All groups share one centre, and each spreads out both ways along 10 directions, with some noise.
Some rows, each with its group after it:
[ -3   3 -27 -23  19  24  -3   4  -5 -12 -16 -10   6  10  18] : Pum
[ -8 -34 -25   6  13   0 -18  -2  -3  -7 -11  30  -1 -33  38] : Pum
[-14  -2  15  -4  15  22  16  15 -21  11 -17 -10 -25 -13   8] : Pilim
[ 18  10  15   9 -10  -7 -10 -33   5  15  10 -10  -4  20  -9] : Navev
[  8  -8  35  27   7   8  -6   9   1 -34  30  22  21  -9  10] : zula
[ -6   5 -30   7 -14  16 -10   3   0 -12  -2   5  12   3   1] : Pum
[-18  -2 -21  24  -5 -34   5  10 -13   4  15  11   1  -2 -13] : Pilim
[  0  13   1   1  23 -27  -4 -19   5  12  -1   3 -25   8   0] : Navev
[-31 -10 -23 -23  23  10   5  34  -8  -1   9 -11 -12  -7 -17] : nuda
[-10  19  15  -8  43  -4  34   9 -16  18  11 -26 -11  -9 -22] : nuda
[ 20   1  22 -18  24 -18 -17  -3  23  34  25   9  -1 -15 -20] : zula
[-20  11  -7   7  33  -1  11   3  -4  -6  24  21  15   9  30] : Navev
[-11  -1   9 -15 -24  -4   6  -2  17   9 -25   6 -28   6   4] : Pilim
[ 11   0  -4  17  11  -9  -1 -15 -25 -10   7   5   4  13   3] : nuda
[-20  -8  -6 -15 -26  -9 -10  22   5  22  -7 -17 -18  24  -3] : nuda
[-15 -10   8   1   6  -1   0   6  23   0  32 -16  15 -12   0] : Pilim
[ -4  35 -15  12  -9  -9 -23   4  24 -14  -5  12  -4  17  -1] : zula
[ -8  11 -13   6  20   7   3  -4  -9   2 -12 -10 -13 -11   2] : Pum
[ -5 -11   1 -18 -12   1  17  -7  14 -12 -10   8   1  -5   3] : Navev
[  0  21   4   4   4 -10 -15  17  13  12 -14   0 -12  -5   4] : zula
[ 17 -37   9  20 -18  -8 -24  -6   1  -5  21   7  18 -21  -3] : nuda
[  4 -17  23  39   3 -15 -16  22 -24   9  28   1  -2 -24 -20] : zula
[ -8  -6 -17  25 -13  -9  -8  -3  -6   7   3 -20   0  -8  -4] : Pilim
[  7  -8  13  -7   2   2 -23  23  -3   3  -9   9  -5   4  17] : zula
[ -7  13 -17   1   9   5   7   0  -3 -10  -5   3  -3  -4  -7] : nuda
[  1   2  23  12  14  -4   6 -17   9  -2   9  -2   0  -5  20] : nuda
[-10  -9   3 -14  -5  11   1 -10   5  28  25 -14  -3  10  -9] : nuda
[-17   0   7  18  13  13   4 -11   1   7  41 -14  17   7  18] : Pilim
[-24   9   9  -6  33  -9   5  32  -2 -19  26 -12   8  29  14] : zula
[ -4   6 -27  -8   5   7  -4  17   5 -17 -19   1  -1 -15  -9] : Navev
[  1  28  -7  -7  15  20  -1 -10  24 -10 -14 -35  -7 -11 -13] : Pum
[-36  -5  -8  20   1 -25   2  22   5  -8  23  -9  -1   3   3] : Navev
[-27   2 -16 -17   8  -1   3  25  14 -34  10   7  -4  13 -10] : Pilim
[ -7 -49  12 -22  -1  16   3  18 -24   6   1 -19   1   3  20] : zula
[  5  -2  -3 -10   6  -1  -5  31   1 -24 -11 -31   8  -5 -15] : Pum
[-31  -8   7  26  -1  -7   2   0 -13  10  16   7 -20  11  23] : Pum
[ 13   1   9   5   8  14 -14  -9  -7  13  -1 -15  -4  -7   2] : Navev
[ 17 -13  31 -24   5  10   8  -9   8  -2   0  -2   7   5  12] : Navev
[-16   6 -11  -6  -3  -4  -2   8   2   4   0  -5 -14  15  -7] : nuda
[ -5 -28   6 -17   5  -6   5   4  -5  24   4 -39  -4  -3   3] : Pum
[ -1 -29   0  14  -1  -9 -25  -1 -15   9  -3 -44 -14   1  14] : Pum
[ 10  16  -1   7  24 -17  -3 -25  -6  17   2  15 -11   1   1] : zula
[ -4  -8 -29 -19  -3  15  -2   6 -23  -4   5  -2   9  31  -4] : nuda
[  5   1  -5   0   7  -2  10  -7  -2  -3  -5   0   4 -11  -5] : zula
[-12  -1   2  -1  -1  -5 -10   2   6  21  -3 -10 -18   3  12] : zula
[  5   9  11  14  16  12 -13 -11  -1  14  19  -8   5   3  12] : Navev
[ -4   7 -10   0  16  -4   3  13 -10 -26 -14   8  -2   2   4] : Pum
[ 12  10 -15  -2   2  37  10 -14 -17   1   1  13  27   4  12] : Navev
[ -4  -5  15  23 -17 -14 -20 -15  30  -6  13   7  -9 -10   4] : nuda
[  7  -6   1 -12  22  37 -22  31  -7 -16  -9 -20  10  -7  17] : Navev
[-10 -17  -6  -8  17 -23  -8  12  17 -17  -5   6  -7 -20  10] : Pilim
[ -5   8  32   8   2 -19  20 -14   8  13  17 -11 -12   2 -14] : Pum
[-12 -10  -4   2 -35  14   9 -24  19   9  -5  -8  -6 -13  -4] : Navev
[-18 -14   6   2   8 -19  12  19  -1 -17   4  27  -3 -10  12] : Pum
[  2   1 -16   1   6   8   5  -5 -11 -23 -12   6  12  11  21] : nuda
[-15 -11 -14   8  20 -20  -6 -13 -16  -3  -5   3 -28   8  16] : Pilim
[ -6  13   6  -2 -14  19  11  12  15 -10   4   9  20   1   5] : Pilim
[  4  -4   8  16   9   6   4 -10 -16  15  19 -14  15   3  11] : Pilim
[ 17   7  15  26  28  -3   6 -24 -18   6  -1  23  -2 -24  12] : Pilim
[ -9  23   4  24   5  -2  23 -15 -21  -5  -7 -13  -1  25  23] : zula

New rows. What belongs after each?
[-13   0 -20  12   7   2  21   2 -23   5   5  12  13  -9   5] : Navev
[  3  -6  11  16 -22 -30   6 -28 -10   5  14   8  -4  32   1] : Pum
[-17   6   7  -7  18   1  11  -2  15 -15   1  14  -9  -1  18] : Pum
[ -7 -21   1   4  14   5   5 -44   1 -14  27  19  -1   4  20] : zula
[ -3  -9  20   4   4  17 -18  18   8 -15  15  -6  13   5  23] : Pum
[ 25 -11  41  23  32  -9  -7 -13 -52  20  28 -14   6  32  26] : Navev
[  2  -9  23   6  17  15 -10   2   0 -13  12  -2   9   1  30] : Navev
[ -1   3   2 -19   0   8   6  16  23  -9 -13  -7  10 -14   2] : zula
[ -2   9  17   2   4   1   9 -14  11  -2  12  14   2   6   8] : Pum
[-14  15  22  20  -8  -1  -3  -7  23 -19  17   8  -6  12   9] : Pum
[  9   5 -16  15   4  -3  -2   3 -26 -15  -5   6   8  10  -1] : Navev
[ -3  40  10  17  33 -25   9  22  16  -3  13  -4   7 -21 -22] : zula
[ -8  -4 -11  -9   3 -11  11 -13   3  -2  -7   3  -7   3   3] : Pum
[  8 -15 -11 -15 -14 -11   7 -27   4  11   3   5  10   9   0] : Pum
[ 19  -7  11   9 -15  -2  -4 -23  -9 -15   2  -4  22  35  31] : nuda
[-10  11 -29   8 -21   0  15  -2  -3   2   6  -1  18   4 -20] : Navev
[-12  24   4  20  -3 -14 -22  28   8  10  -9  -7 -17   5   6] : zula
[-17   5  16  -2  -2  -5  29   5   1   6  22  27   6   9   1] : Pum
[ -1  14 -10  -6  20   6 -12 -11   8   7  -7  -2 -13  -1   6] : Navev
[ -1   3  -3  -9 -10 -19  -7   4  12  -5  -3 -18  -9  14 -19] : Navev
[ 11   6  -2   9   5   0  -2 -14  -4  -3  -2  -2   1  -3  -1] : Pum
[-18 -10  -4 -12 -11   6  -6  -3  10  -3 -24 -12 -25   9  25] : Pilim
[ -6  -7   4 -30  24 -24  14  14  15   0 -16   2 -19 -20  -8] : Navev
[ 10 -20  32  25 -24  12  -7 -10 -10 -21  26  -8  25  27  25] : Navev
[ 15   2  17  -1  -8  -5   4 -21 -11  21   6  -7   4  28   8] : nuda
[ -3 -18  -7   4  25 -20  -9   9   9 -13  23 -12  14 -22  -5] : Pilim
[-12 -13 -25 -17  -2   6  28  31 -12  -6 -17  -1  12 -26 -15] : Navev
[-12  24 -15   9   0 -10   6  20   7   1 -22 -17  -8 -10  -6] : zula
[ -8  29   7  14   3  22 -12   7  -6 -13   6 -38  -6  38   4] : Pum
[  3   2   9   3  13  -4  -5   0  16 -10   4  20  -3 -21  -1] : nuda
[ -8   6   0   2  -9  -4  20  -2   4   8  13  16   8  -3 -12] : Pum
[ -2  16  -4  -8  14   2  -1  -3   1  -3  18  11  -6  13 -24] : nuda
[ -6   9 -26  26 -19 -13 -19  -7 -24  12 -19  -3 -24  19   3] : zula
[ -6 -20  43  -9  -1 -16   0   3  11  20  27 -36  -6  16   5] : Navev
[ -3 -19  17  11 -11  -4 -10  -4  16  -9  15 -11   8  -2  16] : nuda
[ 12  -2  12   3  -1  21 -11  17 -23  10  17 -26  21  19   2] : Pum
[ 17  -4  12  -5   5   4   7 -19 -12  19  -5  -6  -4  -3  -3] : Navev
[ 11   0   2  -4 -23  -3  -5   4   4  17  19 -12  11   7 -39] : nuda
[  5  -2   9  -5  -4   7  25   6  12   6 -19 -17   9 -42  -8] : zula
[-20  -9   0  10 -34 -12  14   8  22  -9  21 -10  16  -5 -17] : Navev
[  9  20   9   3  15  -5  -5 -23   9 -19  -8  34  -6  17  26] : nuda
[ -2  25  12  12  -7  11  11  28  -9 -10  18   1  18  14 -21] : Pum
[ -1   0  11  32  24 -16  -5 -13   1 -10  26   7 -11 -30 -19] : nuda
[-14 -21   7   3   0 -25   0  -7  20 -12   1  13 -12 -17  15] : Pum
[-22  12  19  11 -11  -6  12  -3  10   4  21 -12 -10  20  -5] : Pum
[ 14  19 -13 -16 -24  -6 -34   0  41  26 -23   6 -14  -8 -15] : zula
[ -8   5  -3  16 -18   2   5  17 -14   9  16  -7  10   6 -19] : Pum
[-13  -4  -3  29   1 -17  -3  -7  -2  -5  -1   6 -16 -17   3] : Navev
[ -8  -9  -2   7 -24  21   7  -6   5 -10   9   0  20   4  12] : Navev
[-14 -32 -13   9   5 -13  -9  14 -19  -2  -5   3  -7 -12  22] : Pum
[  5  -5  11  16   2  -3  -4  -3 -12   1  10  -7   3   1   4] : Navev
[ -9  10 -28  -1  -4  -3  -1 -10   2 -12 -17 -21 -12  11  -6] : Pum
[ 10   5  10   8  10   4  11  -1 -15   6   8   2  14  -4  -2] : Pilim
[-16  -5   5   1   7  -1   7   0  -8   2  14 -17  -1  20  14] : zula
[-13   3 -19  31  10   8 -10  11 -16 -20   2   8   6 -11  14] : Navev
[ -5   5 -15 -16  24 -12   9  28  -6  -7  -7   0   4  -6 -10] : Navev
[-12  -7 -16   3   5  10   2  36 -11 -33  -1   2  21  -3  10] : Navev
[  9 -12  12  -8   6  13   2   0 -19  -3   2  -9  10  18  18] : Navev
[ -9  -2  25 -12  -4  -6  15   2   4  26  -7 -29  -7  18  25] : nuda
[ -7  28  15  10   1  -2  15   0   3  16 -16 -22  -6  10  19] : zula
[ -3 -13   2  -6  12   7  -9  -6  10  13  14  22  -9 -26  -2] : nuda
[-11  56   3  32  -7  -1  11  16  23 -23 -31  -7   1  -2  15] : zula
[ 12 -25   9 -29  18  -8 -26  -6   5  40   1  13 -21 -12   7] : zula
[  2 -33   6 -19   7   7  -6  11 -13   3   3   2  10   7  28] : nuda
[  1   4  10  -8   3   6  10  33  -3   2   6 -31  12  -6 -25] : Pum
[ -2   4  -1   5 -16   8 -11 -23  28 -10  -1  -3  -1   1  10] : Pilim
[  6   2  31  25 -10  -7  15 -14  19 -10  14 -38  23  -8   7] : nuda
[  8  13   5   2 -14 -16  -2   0  -2   6 -10  -2  -3  22  -2] : nuda
[ 12 -30  -4  -3 -13 -15 -17  -1   5  -9  -3 -13  10  -6   3] : Pum
[ 10  20  12  11  -6  12   4  -4 -10  14  14 -22  10  13 -21] : Pum
[-20  10 -18  19 -11   3  10   3   8 -23 -14  -9  -2  -9   4] : zula
[ 10 -28   6  -4   1 -14 -42  32 -14  29   5   7 -17 -10 -10] : zula
[ -4  12  -1  26  -1  -3 -15  -1   5 -12  23  -2  12  13   4] : Navev
[-11  10 -11  -6 -31  14   9 -29  29   5   9  -1   8  14  -2] : Navev
